The same things were measured in two ways. Each way mixes the same 10 hidden numbers, adds some noise and spreads widely along 5 directions of its own, which tell nothing about the thing.
In the rows, zero is written as 128.
Some things both ways: the first way, then the second way.
[163 116 118 117 158 151 111 173 103 157 138 144 123 128 140 170 122 138
 136  93 123 116]
[105  81 120 134 113  99  96 135 104 148  81  93 127 120 117 115  83 150
 101 104]

[112 124 137 136 161 124 116 122 133 125 132 138 105 132 136 146 118 126
 133  94 134 132]
[105 126 138 123 102 144 130 119 141 119 168 139 163  90 130  96 107 125
 121 145]

[130 121 141 139 129 130 111 133 126 120 122  96 168 123 163 179 117 106
 119  94 152 132]
[ 77  92 108 136  82 137  73 157 106 129 126 110 172 117 104  89 100 132
  98  81]

[144 123 122 111 132 142 123 134 141 126 124 138 155 102 187 132 127 152
 129  88 184 120]
[118 132 161  97 117 149 131 140 148 107 156 116 126 131 127 114 112 131
 111 138]

[116 123  95  76 157 114 137  88 102 117 166 122 117 125 119 126 121 146
 150 128 123 128]
[162 102 158 118 127 179 138 122 130  99 126 100 157  96 129 112 120 120
 130 110]

[132 147 136 114 130 144 115 159 111 139 138 114 146 142 146 147 106 112
 113 121 112 139]
[100 166 143 102 107 162 145 141 125  96 159 163 145 160 106 140 143 148
 110 157]

[125 152 110 109 137 112 126 115 128 135 130 155 126 147 113 132 134 138
 107 143 106 129]
[187 101 166  93 140 182 124 138 137  90 127 103 148  82 178  99  97  91
 154  92]

[103 141 150 141 159  96  87 146 143 116 101  93 122 152 123 144 108 111
 111 115  86 109]
[123 145 146  67  93 167 138 129 150  99 173 123 153 105 137  93 158  93
 136 146]

[138 121 126 139 159 124 102 141  98 124 139 118  93 136 111 173 117 132
 131 136 103 115]
[ 97 136 169 147 169 179 113 138 172 122 136 114 161  85 147  96 140 116
 115 114]

[ 86 114  80  53 149  89 169  41 159 140 130  81 158 150 138  80 113 141
 156  89 118  72]
[165 104 134  38  66 118 153 132 101 100 111 102 110 196 102 168 142 131
 139 118]

[115 132 103 131 139 103 137  75 148 100 121 136 101 137 139 121 112 176
 105 150 146  97]
[117 175 144 146 172 130 149 108 151 174  90 119 114  77 117 143 133 128
  91 185]

[100 133 106 100 159 119 144 109 121 164 124 118 133 177 101 134 116 106
 121 103  55  97]
[151 114 129  25  61 131 162 130  97  68 140 160 131 211 128 160 155 134
 168 150]

[114 154 136 127 105 135 100 124 143 115  86  95 145 124 141 138 135  97
 102 109 140 100]
[210 151 176  68 167 154 164 145 155 159 102  57 104 106 126 137 163  75
 112  73]

[138 125 122 119 138 122  85 150 123 169 143 102 128 120 122 193 128  69
 124 144  60  71]
[116  81 160 103 113 135  95 158 164  95 140 138 121 174 157 136 122 132
 156 112]

[129 133 136 155 138 159  94 149 114 122 112 111 121 112 157 198 105 102
  95 117 128 126]
[ 84 129 103 154 113 119 123 124 102 162 102 132 149  98  89 122 120 163
  85 147]

[134 123 144 148 150  94  95 163 170 126 105 130  97 132 143 103 112 175
 159 132 137 117]
[102 132 147 116 125  81 122 138 118 138 126 136 120 174  97 122 157 135
  87  87]

[121 132 112 121 148 144 137 129 112 109 116 160 126 145 139 122 119 163
 105  98 144 136]
[128 131 126 113 154 107 124 123  99 137  84 132  90 170  57 144 162 165
  63 103]

[133 117 109  95 132  87 139 109 119 144 156 102 125 143 105 114 130 149
 179 152 110 110]
[101 125 140 152 134 138  91 134 133 138 114 127 175  98 139 106  96  99
 117  88]

[134 138 130 149  99 151 134 147 109 147 107 187 140 140 108 138 175 118
 125 104 143 139]
[191 100 170  90 182 114  99 151 134 124 102 124 106 171 136 129 133  89
 125   4]

[112 115 123 136 145 134 103 134  79 135 135  89 117 109 109 195 136  93
 113 138  83  71]
[142  58 138 139 133 103  93 119 106 130  73  93 136 123 121 105 118 124
 118  66]

[121 142 142 127 134 139 127 138 106 177 123 101 119 155 105 161 132  85
 122 101  84  93]
[106 100 105 115  73  73 110 120  76 149  78 114 155 148 113 140  79 123
 120  93]

[139 131 119 102 143  82 103 132 150 122 135 109 155 105 158 132 125 165
 136 153 138 105]
[118 160 136 139 177 149 101 135 163 167  94 103 125  82 110 119 104 110
  84 139]

[127 147 138 110 107 111 129 126 142 138 138  96 119 132 146  87 119 150
 144 152 137  93]
[ 84 198 170 119  99 126 159 108 146  96 179 177 151 157 140 141 137 112
 120 177]

[120 149 142 122 105 122 102 133  99 123 167 121 110 129 109 143 142  86
 127 155 103 117]
[156 146 158 153 141 135 137 116 151 154 128 128 142  71 136 123 110  85
 119 131]

Other things, the second way, with their names:
q_84: [133  99 143  74  44 155 138 136 109  59 153 130 135 177 130 148 107 142
 150 152]
q_956: [125 174 120 129 183 106 130 112 136 191  97 148 117  82 119 123 121 109
  93 128]
q_147: [ 54 157 122 101 122 109 102  92 142  86 170 202 120 179  89 115 161 147
  91 163]
q_40: [114 117 150 137 126 132 125 109 146 136 143 116 144  67 144  87 147 105
 117 117]
q_739: [117 154 190 135 138 164 144  98 163  75 167 157 146 102 193 119 101 102
 150 166]
q_120: [102 154 119 135 124 143 131 125 140 134 158 194 159 105 128 123 109 134
 128 166]
q_663: [ 67  98 131 198 113 144  82 107 134 130 145 134 206  39 154  66  46 119
 121 117]
q_360: [125 150 167 120 168 143 130 141 141 117 102 135 150 192 109 163 142 123
 114  76]
q_925: [150  97 147 107  63 144 147 138 118  99 149 131 154 113 154 126  95 128
 164 166]
q_79: [156 133 191 141 161 187 153 183 160 155 115  73 120 102 123 137 155 137
 100 106]
q_750: [152 117 183 117 157 112 153 158 128 141 104 106 120 132 150 119 140 132
 122 104]
q_116: [121 183 157  89 112 176 154 140 143  81 183 180 156 150 136 136 113 129
 132 183]
q_130: [ 72 111 169 175 200 150  66 144 164 113 161 166 145 100 146  57 150 133
  91  51]
q_644: [141 140  81 116 129  90 135 100 100 187  69 142 124 129  61 166 144 136
 100 133]
q_109: [133 143 113  81  85 143 122 112 142 137 121 101 132  94 105 123 128  92
 120 176]
q_799: [100 132 140  86  91 126 125 101 106  88 118 107 146 145 125 117 131 112
 114 118]
q_436: [ 33 144  94 168  84  97  70 115 140 148 160 189 161 127  79 106 102 127
  81 140]
q_934: [158 117 142  96 122 154 117 141 142 133 123 102 145 118 115 126 122  95
 125  82]
q_450: [124 160 143 116 134 100 171  96 126 159 128 135 123  93 119 118 170 116
 105 151]
q_260: [100  76  94 118  86 126  60 121  96  97 131 140 136 134  81  91  88 146
  90  91]
q_507: [161  92 167 134 110 166 142 143 112  92 136 132 169  96 165 105 118 128
 155 115]
q_332: [147  98 135  69  81  97 136 116 103 105 117 112 108 169  94 125 162 130
 113 123]
q_831: [129 124 137  74 117 169 119 135 119  81 151 145 140 141 135 117 137 125
 126  96]
q_876: [ 45 127 106 146 130 160  53 156 143 104 144 190 169 168 104 123 101 153
 104 107]
q_783: [113 132 119 123 117  76 120 115 135 175 113 118  93 137  70 144 113 133
  73 123]
q_661: [ 92 158 155 104  77 155 147 110 114  86 132 103 182 133 142 131 102 108
 126 155]
q_966: [138 133 175  74 105 173 139 133 162  67 197 138 136 153 129 116 145 114
 136 122]
q_148: [ 70  98  93 143  74  96  84 100  52  96 106 157 169 132 104  91 103 147
  94 113]
q_275: [114 132 134 109  85 103 127  87  81  94 114 119 170 145  99 110 118 110
 102 108]
q_175: [ 98  99 121 124  98 115  75 103 143 106 153 158 148 126 135 107  72 100
 132 105]
q_805: [136 127 147  91 166 129 121 149 132 132 114 132 109 170 104 137 124 143
 101  85]
q_428: [114 132 136 121 114 131 126 103 142 116 154 164 119  86 152 108 146 113
 131 172]
q_366: [153 200 163  62 130 161 183 148 159 113 150 178 126 196 135 199 142 114
 157 183]
q_735: [134 161 157 116 137 149 157  97 126 106 118 127 142  91 147 119 117 119
 120 186]
q_497: [146 141 125  56  50 116 159  98  73  80 148 160 170 137 138 110 128  97
 151 151]
q_884: [ 86 175 133 107 121 166 139 140 159 114 178 200 154 144 125 137 149 136
 132 177]
q_579: [166  94 166  87 128 180 128 135 104  64 119  99 150 137 142 113 109 126
 131  70]
q_973: [111 133 120 150 107 104 116 123 123 154  96 143 139 118 118 141 141 112
 122 144]
q_764: [119 193 161 100 164 133 140 156 163 147 136 145  87 172  92 159 143 138
  75 146]
q_220: [142 138 158 113 144 159 132 147 150 125 156 141 145 140  90 118 187 117
 105  81]
q_974: [ 60  99 150 129 106  96  74  97 146  91 138 111 106 173  83 104 174 125
  71  73]
q_534: [128 101 127  85  79 155 102 147 100  75 149 151 157 174 112 118 148 119
 130  66]
q_670: [116 132 153 104 120 128 148 126 134 119 149 146 132 129 125 108 184 132
 118 142]
q_86: [ 69 201 125 143 201 154  78 131 185 161 120 151 130 144  55 140 107 128
  51 117]
q_32: [146 179 181  95 181 183 132 146 186 117 146 120 121 151 121 153 105 104
 109 109]
q_449: [ 77 104 123 165 147 106  80 123 142 152  92 126  98 118 106 129 110 155
  83 128]
q_451: [123 160 171 109 131 112 162 113 130 138  92  76 118 139 120 149 152 113
  99 127]
q_812: [103 110  96 162 145 166  75 137 149 164 123 139 162  40 125  96  78 132
 112 131]
q_995: [140 156 163  88 150 219 141 165 172 112 170 140 172  97 159 110 169  95
 153 113]
q_373: [139 124 208  96 144 190 141 192 129  66 152 119 151 199 140 133 151 142
 121  45]
q_39: [145  93 155 112 106 115 139 105 110  96 119 128 158 137 152 125 110 117
 152 100]
q_784: [ 93 135 115 122 115 137 100 159 119 143 133 145 173 133 106 110  97 132
 103 103]
q_166: [112 178 150 100 186 140 128 127 170 136 112 132  75 206  35 178 212 150
  57 111]
q_623: [141 125 131  97 122 136 133 151 113 141 124 124 143 114 123 112 130 124
 116 103]
q_458: [135 150 109  89 107 111 117 100 124 121 129 171 112 142  99 140 111 113
 115 168]
q_217: [158  98 161 108 150 140 127 160  98 122  97 118 168 143 145 114 155 110
 137  18]
q_539: [139 116 124 118  92 129 113 139 117 136 111 125 155 110 123 126  73 116
 131 143]
q_299: [171 127 129 109 169 115 113 146 113 170  57 104 126 138  92 142 121 110
 100  69]
q_155: [121 103 194 114 123 212  88 153 181  50 222 131 156 110 158  66 153  92
 129  56]
q_370: [114  81 106 112  80 106  58 132 107  91 135 179 137 160 124 107 102 111
 133  92]
q_622: [100  94 127 160 121 122  77  96 139 116 141 153 143  70 145  81  93 113
 121 126]
q_439: [ 92 107 110  97 132 107  75 130  93 110 104 143 123 167  90 103 127 149
  79  73]
q_857: [ 94 212 140  83 123 181 144 125 172 125 164 146 181 118 128 137 121  85
 127 170]
q_868: [ 50 117 124 185 134  75  93 117 117 150 115 169 104 142  99 128 118 176
  70 131]
q_921: [129  83 149 175 125 123  98 156 112 163  88  77 147  70 133  95 106 116
 100  57]
q_367: [110 106 154 138 137 114 106 150 145 132 106 127 116 164 119 142 131 145
 113 115]
q_487: [120 169 191  81 143 178 133 152 182  88 181 145 143 148 170 122 152  85
 146 116]
q_62: [113  97 141 139 108 140  76 109 134  92 149 137 170  87 144  68 116  87
 126  87]
q_779: [ 94 163 142 125 136 134 122 125 144 130 137 145 104 129  99 130 155 138
  80 159]
q_875: [157  94 147 101 145 177 124 167 128 123 101  82 124 133 103 131 144 156
 107  82]
q_408: [163  87 188  96 126 139 133 140 109  68 111 105 152 176 144 118 134 119
 140  65]
q_581: [169  84 103  88 112 128 123 110  67 116  86 135 159 122 123 120 103 127
 142  71]
q_300: [113 123 163  97  97 130 129 104 138  85 162 113 133 104 155  87 108 107
 125 153]
q_440: [ 42 143 127 129 125 111  91 104 155 102 141 163  80 185  73 149 150 168
  71 167]
q_282: [108 182 116  84 117 139 129 110 114 107 126 172 166 158 101 142 128 110
 116 149]
q_244: [128 128 117 118 148 160  77 121 130 117 117 133 167 105 100  98  96 100
 104  87]
q_881: [155 120 205  98 131 184 139 159 144  55 144 117 149 147 187 120 117 109
 157 107]
q_365: [164 129 125  58  27 116 165 132 111 129 113  94 141 149 119 163 115  96
 152 180]
q_181: [ 55 129 189 148 141 129  84 130 139  63 161 145 159 187 126  93 123 131
  85  57]
q_514: [183 110 141 132 124 118 141 121  69 132  73 110 159 103 139 125  88 106
 126  75]
q_301: [109 170 154  88 142 174 133 130 143 101 135 127 146 156 112 146 118 122
 105 116]
q_413: [130 102 105 160  91 114 102 117 107 164  93 126 156  54 146 117  52 108
 131 147]
q_641: [136  75 173 138 138 157 105 157 129 105 116  95 172 119 154  97 125 114
 138  42]
q_638: [ 93 187 130 123 137 116 142 104 140 152 137 149 111 126  85 140 135 134
  76 161]
q_794: [ 69  90  50 142 122 108  42 126  99 149  88 184 142 161  50 128 123 171
  83  87]
q_498: [ 78 125 109 186 147 133  43 121 154 167 117 129 169  55 107  83  75  86
  80  77]
q_543: [134 101 145 124 154 138  92 150 111 124 103 119 149 150 108 113 159 114
  99   8]
q_685: [112 134 145 119 128 135 116 120 139 112 126 142 126 153 126 151 105 123
 117 116]
q_144: [154  78 123  95 114 115  86 121  88  98  83 118 118 146 130 129  94 118
 122  71]
q_589: [105 151 156 101 118 128 141 124 128  91 166 183 146 179 122 127 187 122
 126 112]
q_446: [120 153  90 133 133  98 121 131 147 217 107 139 116  94  75 144 121 121
  90 138]
q_952: [130  96 121 101  92 130 103 161 113 118 143 145 137 154 103 116 111 145
 114  88]
q_528: [ 83  65 173 142 140 122  58 115 120  58 149 116 120 149 121  64 116 142
  72  20]
q_276: [165 122 171  59  98 178 178 161 110  94 116  77 149 139 163 144 115 133
 155 134]
q_768: [189  85 157  87 102 166 150 115  66  60  90  88 151 133 134 125 131 131
 136  90]
q_541: [196 107  88  94  80  59 132 103  82 192  54  94 108 109  96 155  69  92
 122 127]
q_74: [134 107 166  86  86 132 137 101 114  76 149  96 152 128 128  89 137 105
 121  99]
q_933: [122 173 152 112 134 184 126 153 174 132 139 121 160 114 128 135 102 100
 123 159]
q_286: [ 88 144 153 134 154 156  61 148 206 121 163 160 129 153 116 128 128  91
 109  83]
q_486: [161 126 150 102 109 118 168  91  94 121 107  93 125 102 112 123 142 120
 103 120]
q_999: [ 97 139 154 123 151 108 111 111 137 117 130 151 113 146 130 122 141 122
 100 100]
q_672: [176 167 148  62 129 122 172 116 124 145  98  99 130 131 128 158 103  91
 131 129]
q_258: [ 94 133 144 138 122 100 145 105 112 137 124 132 130 130  95 121 136 156
  85 132]
q_776: [ 93 157 168  89 107 179 133 130 138  60 195 150 182 143 143  93 150 107
 127  99]
q_939: [138 109 167 130 108 139 132 111  91  86 129 104 163  98 150  90  95 113
 114  91]
q_393: [ 77 175 133 148 168 117 111 104 129 138  83 156 118 159  86 161 141 142
  72 139]
q_677: [190 140 155  77 103 107 193 136 134 158 132 127 113 143 120 159 157 113
 144 153]
q_815: [207 139 139  50 100 167 177 144  84 111  72 100 150 155 134 183 110 114
 162 142]
q_548: [173  83 186 114 107 142 142 172  79 102  93  60 140 157 122 122 128 136
 106  31]
q_64: [187 155 183  53 137 192 179 154 130 102 137  96 161 143 141 136 169  95
 141  78]
q_426: [161 127 209 145 144 151 144 148 144 125 128  72 159  88 156  98 108  94
 119  86]
q_163: [144  85 175 121 106 160 129 142  99  63 138 139 175 138 169 104 133 123
 157  71]

Some of these things the first way, each followed by its name:
[117  96 118 136 154 125 114 135 120 110 120 111  99 143 119 135 103 141
 147 115 103 103]  q_670
[112 151 117 104 114 130 153 110  91 147 155 129 124 152 100 116 138 123
 133 153 101 128]  q_514
[101 180 147 129 171  55 109 110 166 122  99 109  79 190 103  91 100 175
  88 154  83  94]  q_799
[108 125  98  61 153 125 143 107 105 121 148 100 100 148 113  70 109 156
 167 109 112  99]  q_486
[104 154 155 154 139 121 100 131 152 133 115 142 136 155 138 170 120  76
  86 108 101 147]  q_952
[146 124 111 136 122 144  91 143 130 125  94 117 148 118 129 181 116 102
 138 128 124 142]  q_995
[170 109 104  82 124 154 114 144  97 115 181 113 125 124 151 147  98 129
 162 115 148 139]  q_79
[ 80 111 121 139 141 141 136  88 124 109 104 105  84 149 114 116 110 122
 130  97 115  81]  q_450
[132 149 104  78 127 116 145  96 146 134 147 133 154 144 160 114 114 146
 115 117 146 121]  q_84
[135 126 113 124 131 141 117 136  95 131 161 138 110 131 117 164 118 116
 129 154 103 136]  q_507
[114 144 113 102 169 125 162  99 113 163 148 136 104 203 109 132  96 131
 103  91  79 121]  q_276
[166 112  75  92 114 128 108 133 152  98 114 154 120 114 146  95 116 191
 160 147 163 117]  q_428
[137 156 110  78 154 120 115 148 113 155 132 118 135 127 127 131 121 145
 131 138 101 130]  q_579
[ 88 131 124 101 106 146 178  88 100 150 159 105 192 136 160 135 135  92
 110 102 125 111]  q_116
[107 152 152 135 149 111 140 152  83 157 137 131 144 176  92 143 146 122
 108 116  78 136]  q_282
[109 102 118  98 104 115 162  74 111 111 177  81 150  97 164 107 136 151
 169 131 178  85]  q_426
[109 137 143 116 151  99 154 106 112 134 150 138 163 140 139 137 153 140
 125  89 154 140]  q_86
[118 145 165 141 144 150  86 184  84 126 112  87 122 114 134 167 136 101
 105  95 118  93]  q_74
[154 131 114 106 130  94 140 134 144 131 135 158 116 168 115  82 129 190
 166 127 141 133]  q_487
[109 138 125  96 137 158 137 136  79 134 141 111 118 137 128 121 132 122
 120  91 120  92]  q_528
[135 149 117 107 132 100 124 121 141 117 123 145 134 175 109 107 116 145
 138 129 117 164]  q_534
[130 131 112 126 113 139 115 122 105 115 133 138 128 111 129 158 147 115
 111 137 134 104]  q_622
[136 141 116 104 132 100 129 130 151 120 122 178 155 134 143  98 150 173
 125 124 157 140]  q_458
[154 111 124 151 123 143 121 139 110 122 142 154 127 113 152 177 138 144
 115 125 163 111]  q_367
[136 110 108  82 126  92 142 100 101 117 182 120 143 140 106 115 150 144
 189 117 142 137]  q_498
[109 130 114 128  95 163 184  68 113 127 130 124 168 136 169 135 123 130
 108  97 185 129]  q_373
[164 155 113  86 127 148 127 175  77 181 144 129 167 143 119 170 133 112
 123 127  91 139]  q_815
[137 151 125 116 136  65 100 147 154 131 138 163 129 165  99 109 135 147
 135 174  81 145]  q_370
[124 137 121  99 143 104 145 109 121 124 138 103  86 166 117  82 111 182
 141 119 131  80]  q_451
[136 155 140 135 102 141 125 132 134 110 125 117 141 119 177 132 113 146
 107 133 181 137]  q_548
[120 101  79 106 162  84 126  80 162 121 108 130 161 115 128 150 121 153
 157 134 121 134]  q_794
[122 117 120  97 174  77 101 116 168 135 146 138  85 166  95 104 109 122
 188 110  81 136]  q_446
[ 89 125 143 165 136 115 163  80 137 126 125 140 158 159 144 160 130 116
  98  89 145 144]  q_784
[120 154 123 136 149 157  90 161 106 173  82 128 126 123 101 195 134  73
 101 122  68 129]  q_581
[ 77 156 136 148 140  99 145  88 124 115 111 103 128 171 117 134 111 134
  72 152  86 105]  q_148
[141 154 107 106 138 129 120 135 145 130  95 159 136 157 128 118 113 148
 117 113 127 156]  q_831
[144 124 128 137 142 146  73 172 111 117 110 116  76 120 115 160 117 112
 139 116 110 107]  q_40
[125 144 124 120 143 102 122 121 156 125  99 128 126 141 133 109 116 166
 147 122 144 147]  q_64
[133 139 135 104 116 130 120 150 147 145 133 118 164 121 176 115 122 127
 128 115 137 113]  q_764
[131 114 120  94 152 119 130 118 141 125 147 148 111 135 144  98 132 151
 169  70 164 124]  q_783
[161 138 113 105 142 143 119 179  88 132 140 145 121 123 138 131 125 179
 126 141 132 118]  q_735
[111 131 139 133 149 142  91 145 137 136 104  84  99  97 156 151 103 115
 126 125 116  85]  q_258
[136 108 109 128 142 118 126 112 106 130 140 120 108 127 112 162 125 142
 154 136 124 116]  q_641
[111 133 148 123 123 122 151 131  93 138 153  92 131 127 140 117 138 147
 138 130 139  88]  q_181
[145 120 122 103 158  98 122 166 102 152 157 145 134 151  96 129 140 146
 172 127  89 146]  q_299
[116 126 114  82 131 107 149 105 115 147 158 142 147 154 108 106 158 114
 156  94 114 111]  q_541
[121 139 134 121 149  87 115 109 137  77 120 117  81 156 120  88 121 187
 127 112 157  93]  q_974
[146 130 136 134 147 116 116 167 101 137 141 138 123 118 130 145 141 168
 134 150 128 121]  q_408
[114 121 119  99 158  90 161 109  81 126 168 153 163 154 101 128 157 156
 148 103 122 156]  q_244
[127 106  92 101 124 121 164  67 136 117 169 157 139 133 153 123 125 155
 144 111 169 130]  q_925
[122 134 137 161 146 119 115 100 125 124 137 142  90 116 132 177 131 127
 116 137 148 129]  q_663
[120 114 119 137 158  82 125 103 181  79  93 154 129 127 164  92 121 214
 126 111 187 116]  q_332
[127 159 140 128 135 105 115 131 168 150  87 138 136 120 150 115 144 154
 118 120 158 113]  q_672
[ 82 138 167 145 121 111 109 115 111 131 153  73 138 144 122 169 134  46
 109 118  79  97]  q_436
[117 119 117 127 119 133 139  99 146 103 102 126 157  93 193 121 137 173
 105  97 210  82]  q_300
[143 137 136 158 130 145  91 180 101 155  99 120  99 146  84 179 121  95
 136 148  71 131]  q_217
